There are 4 ways to turn a row about zero (a turn may also mirror it). The second row of each pair is the first, turned, with some noise. The first 36 pairs use one turn. New pairs use 2 turns, one after the other, and a turn may come again.
Some pairs, each with its turns in order after it:
[  0.6  -3.7  -5.1   4.2   4.0 -19.0   1.1   9.9]
[ 4.4  7.2 12.2  1.8  9.1 -6.9 10.6  9.0] -> q_79

[ 22.1  16.7  13.6  -1.4  -8.0  -9.5 -21.5   7.7]
[-23.0   7.7  -0.5 -28.0  -3.8  -9.0   8.9   1.3] -> q_79

[ -5.6 -24.1   2.6 -21.0   3.2 -16.3 -35.9  -5.4]
[ 10.2  11.5 -21.3  -3.6 -17.8 -33.0  20.4  10.6] -> q_79

[-26.4   8.7  48.2   8.3  -3.1  -1.8 -42.9 -16.1]
[ 29.7  35.3  33.3  -2.5 -27.3  -4.5  -2.6 -36.8] -> q_553

[ 10.5  -3.7 -25.1   5.2  -9.4  -6.0   0.5  -6.4]
[ 14.7 -12.0 -10.3  -2.6   8.4 -15.4  -0.1  -7.1] -> q_16

[  4.5   3.4  18.5   2.0  41.3  -0.3 -12.5  -2.4]
[ 14.1 -14.1  20.3  19.3  -1.3 -11.3 -23.5 -16.2] -> q_553

[ 23.7   6.1  -5.9  18.3  16.5 -20.9  -9.7 -48.2]
[-10.9 -13.1  26.8  19.3 -37.5  23.7 -21.3  17.8] -> q_553

[-15.1 -16.9   2.9 -23.7 -11.3   5.0  13.9  23.7]
[  1.2  12.8 -23.6   2.2  16.1   9.2  -7.1 -27.5] -> q_433

[-47.9   6.3   6.8   9.3  -3.4  35.2  -4.8  -6.4]
[ -1.2 -18.3  26.9 -18.1  -6.5  43.7 -18.8  -3.6] -> q_16

[-3.7  8.2 -6.5  8.8 -2.8  7.0 18.6 -4.1]
[ -3.1   0.8  11.0   1.7  -1.2 -19.7  -4.3  -6.7] -> q_433

[ -3.4   7.0  14.2   6.5  31.7  33.0 -15.0  -0.8]
[-15.3   4.0  -3.5  -0.5 -32.3  34.4   5.6 -11.8] -> q_16

[-19.9   6.0   4.1  29.5   6.9   1.6  36.4  -2.2]
[ 21.6   1.7 -18.1   8.9 -15.9 -27.9   3.5  33.1] -> q_553

[ -3.9 -26.8  48.2 -11.4   4.0  13.1   8.6   6.2]
[ 34.7  -0.4  28.8  -1.3  22.9 -15.9  26.4  -4.2] -> q_553

[-19.3   3.5 -17.0 -12.0 -17.4 -25.4   5.9  29.3]
[20.3 17.0 13.9 -4.0  7.7 11.0 10.9 39.7] -> q_79

[-48.2   3.6 -33.3  -4.7  -3.7  -7.4  22.5  19.9]
[ 14.7  -2.5  21.2 -54.5  24.0   3.2   0.5  12.3] -> q_16

[ -4.0  -9.4   2.4  10.9 -10.3  15.9  -1.7  -2.0]
[11.3 -9.7  7.2  9.1  1.3 17.3  0.1 -1.2] -> q_16

[37.6 48.2 -1.2  9.7  1.3  5.1 40.6 -4.3]
[ 12.6 -43.2 -38.7  23.4 -26.0  20.1  12.3   8.4] -> q_553

[-24.1  19.8  -0.7 -12.9  18.7  -1.0  -4.9 -12.9]
[-22.4  -0.4   1.5 -23.1 -12.6   5.1 -20.3  -3.8] -> q_16

[ 17.8   9.0  14.2 -23.8 -13.0 -48.2 -14.8   4.7]
[  1.1  26.5  14.0 -35.6 -11.3 -11.0  39.0   5.9] -> q_79

[  8.7  -2.3 -22.6  41.7  -6.3   2.7  -5.6  -3.7]
[ -7.8  22.1  21.6   7.0   0.1 -20.0  -5.3  30.4] -> q_433

[ -0.4  -2.2 -22.0  -6.3   6.9  14.1  16.3 -15.6]
[  2.4  -8.3 -18.1 -15.6  16.8   9.8  -2.9 -19.1] -> q_16

[  3.4  -9.0  25.5   0.7  -0.7   1.9   6.7 -19.9]
[-23.7  -8.3   7.7 -19.5  -7.1  11.8   9.9  -9.5] -> q_433

[  5.7  -8.7  -2.3 -20.9  14.5  -3.7  21.7 -24.1]
[ 19.9  -4.1   0.5  12.7  -9.3  12.8  19.8 -25.2] -> q_79

[  3.5  28.1  14.3  -6.5 -19.0  -3.7  -7.3  17.4]
[ 15.7  -2.6 -20.9 -17.8  -9.5  12.1   8.3 -22.3] -> q_553

[-22.0  32.0 -17.1  -6.4 -16.0 -25.2  -1.5  48.2]
[ 27.1   7.5 -43.6  30.4  -9.1 -25.1 -15.2  -2.1] -> q_433

[ 14.7  28.0   0.3   0.7 -13.2  10.9  -4.0  -7.4]
[ -9.4 -10.8  -3.2 -27.2  -1.6  14.7  -8.1  -7.7] -> q_79

[ -5.1   2.8  36.2  26.0 -23.7 -12.7 -35.4   6.1]
[  0.8 -10.7  34.0  33.6 -30.2  -6.3  -5.4  22.6] -> q_16

[  3.3  22.2  -3.5   1.2 -18.0   4.6  26.0   6.1]
[ -6.5  -4.4  -2.6   1.7  -0.3 -28.2 -21.0 -17.2] -> q_433

[-0.1  1.8 -0.5  5.0 33.5  8.5  1.1 48.2]
[  0.8 -26.6 -14.4  -1.4  19.7 -38.9 -17.3 -22.6] -> q_553

[-12.9  47.6  -3.5  19.2   8.0 -10.7  48.2   1.6]
[ -1.5 -26.3  53.9  -0.1   8.9  39.2  -1.9   0.1] -> q_79

[ -6.9   7.2  -5.7  -1.3  12.8   1.0 -12.4  -4.9]
[15.0 -5.8  5.3 -0.7 -2.2  0.8 11.3  5.4] -> q_433

[ -3.5  -7.1  -6.4 -12.1 -16.8  22.6  -8.4   0.5]
[ 10.3   6.3  -6.1 -20.5  19.3   0.2  -8.7  -0.2] -> q_433

[  5.5 -10.4   7.7  48.2 -18.9 -20.0  -1.0   1.5]
[ -3.5  14.0  26.8  -9.6  18.5 -29.1 -29.8  -4.5] -> q_79

[  5.7  35.5  -5.8  -7.1   1.6 -23.5 -31.7 -12.5]
[ -9.7  -0.9   4.6  -4.6 -26.3 -36.5 -22.6 -11.4] -> q_16

[ 42.9 -13.4  15.1   6.3  33.3  -5.4  -1.5  -1.2]
[ -0.4 -46.4  30.9  12.2   0.9  -3.4  -5.1  -2.9] -> q_553

[ -2.2 -11.2  35.7  -3.2  -9.9  24.8   6.9   7.4]
[-28.9  -2.2 -17.4 -20.2  18.1   3.6   7.3 -11.8] -> q_433

New pairs, each followed by its turns in order:
[ 48.2  -8.1  13.8 -18.2  -9.0   0.2   8.5  11.2]
[ 19.7 -17.6  -6.0 -11.2 -35.8  33.3  -7.8  11.3] -> q_433 q_16

[  7.4  -5.0  -4.3 -31.3  13.0  -6.0  21.2   4.1]
[-13.4  -1.0  28.8 -18.9   5.8   6.6  15.0  12.5] -> q_433 q_433

[ -9.7  12.1   0.8  -2.8 -33.8  -7.3  20.6  -7.7]
[ 18.7  -9.0  29.6   6.6  -0.7 -12.9 -19.9 -11.6] -> q_16 q_553

[-21.4  21.2  -2.5   6.2  13.3   3.9  34.8 -10.5]
[-25.2 -20.1  -4.0  15.6  19.9 -19.1  -7.4  18.6] -> q_433 q_16

[  9.6 -16.4  -4.6   2.3 -23.5  -6.2  -8.7   9.5]
[18.6 14.0 -7.6  2.8 21.6  7.1  1.0  3.3] -> q_553 q_553

[ 10.9  -4.5  28.8  -0.5 -32.8   0.9  -7.1   2.1]
[-17.6  13.2  -6.9  11.9  36.5  12.1  -8.6  -8.1] -> q_553 q_16

[ 12.1 -25.8  14.1  -0.6  -5.7   0.1   9.8  -1.6]
[  6.9  -4.9   2.8 -12.3  -6.7   4.3  27.7  -9.4] -> q_16 q_16

[ 11.4  21.6  -6.3  16.6 -34.8  -5.4  -1.6  -9.2]
[ -5.9  31.3 -19.5   4.5 -15.1   2.6 -24.4   6.2] -> q_79 q_16

[ -7.1 -32.9   1.0  -2.9  -0.8  18.0  15.9 -45.8]
[18.8 25.0 23.4  4.4 40.3  9.9 14.5 19.6] -> q_16 q_433

[ 23.8  -1.9 -27.1  -9.3  -5.6   0.2   3.9   3.3]
[  8.7 -12.5   6.8 -12.4  14.7  -4.1  21.9 -20.1] -> q_16 q_79

[ 17.9   2.3  19.4  17.4 -13.9   2.0   7.2 -23.2]
[  9.6  -9.4  -7.5 -17.3 -32.8  -7.6   3.9  -7.6] -> q_79 q_79

[  1.9 -29.0  23.2  29.1   3.4  -5.5   7.8 -42.3]
[  0.9   8.9   6.6   4.3 -43.8  34.2 -22.1  15.6] -> q_433 q_79

[-12.1  26.1 -17.5  25.6  17.9  16.1   5.4   9.7]
[ 16.9  26.3   6.1   5.9 -22.5 -11.5 -16.8  21.8] -> q_553 q_433

[ -3.8 -20.0   8.4 -48.2 -13.9   2.2  17.1  16.0]
[  3.3 -28.7  25.1  24.9  26.1   6.4  19.2 -17.0] -> q_553 q_433

[ -0.2 -48.2   9.6   7.9 -15.5   5.6 -21.0  -0.9]
[ 31.4   7.1   3.7  18.8  -8.0   0.6  36.8 -15.5] -> q_16 q_16

[  7.0 -48.2  -1.1   3.5   1.4  -8.0  -2.8  19.0]
[-11.1   1.8   3.2  34.5  25.9 -11.0 -24.7  -0.7] -> q_16 q_433

[ 17.8  -0.1 -18.0 -12.1 -16.9  36.8  -8.5  21.4]
[-14.1 -35.9  29.0 -14.5  -0.6 -14.1 -15.2  17.1] -> q_16 q_433

[-41.0  24.1  -9.2   5.8   0.1  28.6  46.4   2.7]
[-36.5  12.3 -39.9  14.0   3.6 -19.6 -43.7  -7.1] -> q_79 q_79

[ 32.9 -11.3   5.4  35.7 -14.9  12.5  16.3  -4.1]
[ 22.0 -25.7  12.5 -16.3 -16.5   5.8  31.6  17.5] -> q_79 q_433

[23.9 -7.2  4.0  2.4  0.7 -2.1  8.7 25.1]
[18.2 13.5 -5.0 20.8 -3.0 -8.1 10.7 -7.4] -> q_553 q_79

[  3.7  37.3   0.6 -30.1   1.4  13.3   7.1 -22.0]
[-10.1   3.8  30.0  -9.8  27.5 -26.5  -4.5  21.0] -> q_553 q_433

[  2.5  18.0  23.2  -6.2  -2.3 -39.6 -18.8  24.7]
[-49.2  12.8 -17.4 -15.7  -2.4 -11.0  11.1  18.0] -> q_433 q_553

[-5.2 -3.6  3.8 -8.7 13.9 35.9  4.2  2.3]
[-27.2  20.6  -3.6   4.9  -7.2 -16.0   3.9   5.0] -> q_79 q_553

[ 17.4  12.1 -19.0 -13.4  -2.5  14.5  45.3  -7.3]
[-13.6 -15.7  33.7 -22.7  35.0  -0.1  14.8   1.7] -> q_79 q_433

[ -3.2  -5.3  -1.8   1.1 -21.3  48.2   8.5   2.2]
[-21.7 -18.5  11.4 -22.4  30.7  -7.4  20.3 -10.1] -> q_553 q_16

[ -3.9 -17.6  -4.5  -1.7  15.5   8.8  -8.4   6.6]
[ -8.3  -7.9  14.7   5.2 -10.9 -14.6  10.3   2.8] -> q_553 q_79

[ 2.9 -8.9  4.1  4.1 -4.8  1.7  8.1 -5.9]
[-2.3 -6.8  0.0 -9.6 -3.0 -5.0 -3.3 -8.2] -> q_79 q_79

[ -2.8 -14.8  11.7  -9.8  18.4   6.1 -44.2  -5.8]
[-12.7 -22.2   0.8 -24.5 -23.6   4.1  30.3   7.0] -> q_553 q_433

[  5.5 -11.9 -26.9  11.4 -31.7 -16.0 -11.7 -24.8]
[-8.2 12.3 14.0 19.4 -7.2 38.4 -6.8 25.2] -> q_16 q_433

[ 15.5 -11.8 -11.8   4.8   8.3   9.7  -7.1  -4.8]
[  1.0   6.6  19.0  -1.6   5.0  -2.7 -16.9   0.7] -> q_16 q_433

[-2.1 -1.2 -8.0  8.0 23.7 -5.9  6.0  2.2]
[-24.9  -0.1   2.5   2.0  -5.0 -10.9   5.2   0.6] -> q_433 q_433

[10.7 -8.9 -6.8 -0.9 -3.2 48.2 12.5  1.2]
[ 10.5 -21.5   3.5  14.9  -7.6  20.2  37.3 -11.4] -> q_433 q_433

[  4.7  46.0 -12.4 -25.2  -3.0 -13.3 -13.7  -5.9]
[  9.5  21.5  11.0 -10.6 -19.2  38.0 -25.2  -9.7] -> q_16 q_553

[  4.5  -4.9  27.3 -12.8 -28.4 -17.1   6.4   8.9]
[-27.0  36.0  -8.3   4.8   3.8   9.1  -1.1  -0.7] -> q_433 q_553

[-11.3 -11.7   5.1  -9.3 -20.7  16.1   0.4  14.4]
[-22.7   8.3  -5.6 -16.2  10.7  -6.2   2.8  -9.4] -> q_553 q_16

[  5.8  22.4   4.7  -1.0  -4.7 -31.5  -8.2 -11.7]
[-15.1   9.9   5.2   1.1   8.0  12.9  26.7 -19.3] -> q_553 q_553

[ 27.7 -17.8  -2.3  -2.5  42.4  22.7 -15.1 -13.7]
[ 12.1  32.5  46.2   5.6 -22.9  -5.9   5.1  -6.8] -> q_79 q_433

[-24.4 -12.3  -1.8  45.4  48.2  -1.3  -0.1 -43.2]
[  6.2  -5.4  54.5  29.9 -33.8 -33.4  13.7  24.3] -> q_553 q_16

[ 13.5  -1.7  12.1   3.5  48.2   4.5  43.3 -34.2]
[-47.5  29.2  -9.4  31.9  13.8   4.5   2.6  41.9] -> q_553 q_433

[ -9.4   9.3   8.3  35.2  11.9 -13.1   5.9   3.9]
[ -5.1 -10.2  29.6  -5.3  21.9 -13.6   9.2   9.1] -> q_433 q_16

[ -9.1   2.3   5.5 -45.8  28.4  16.4 -34.9  -1.0]
[ -7.7 -28.6  32.7 -18.2 -10.1  -5.1  40.7  25.4] -> q_553 q_433

[ 20.4 -24.6 -48.2   2.1   2.8   0.1  29.8 -37.9]
[-21.3 -29.5  59.0   3.5   2.5  24.9  -0.1  16.3] -> q_79 q_433

[ -4.2  -9.1  11.1 -33.8  12.6 -18.2   2.1  16.9]
[-11.4 -15.6   5.8 -13.1   7.7  17.9  12.8  32.3] -> q_16 q_79

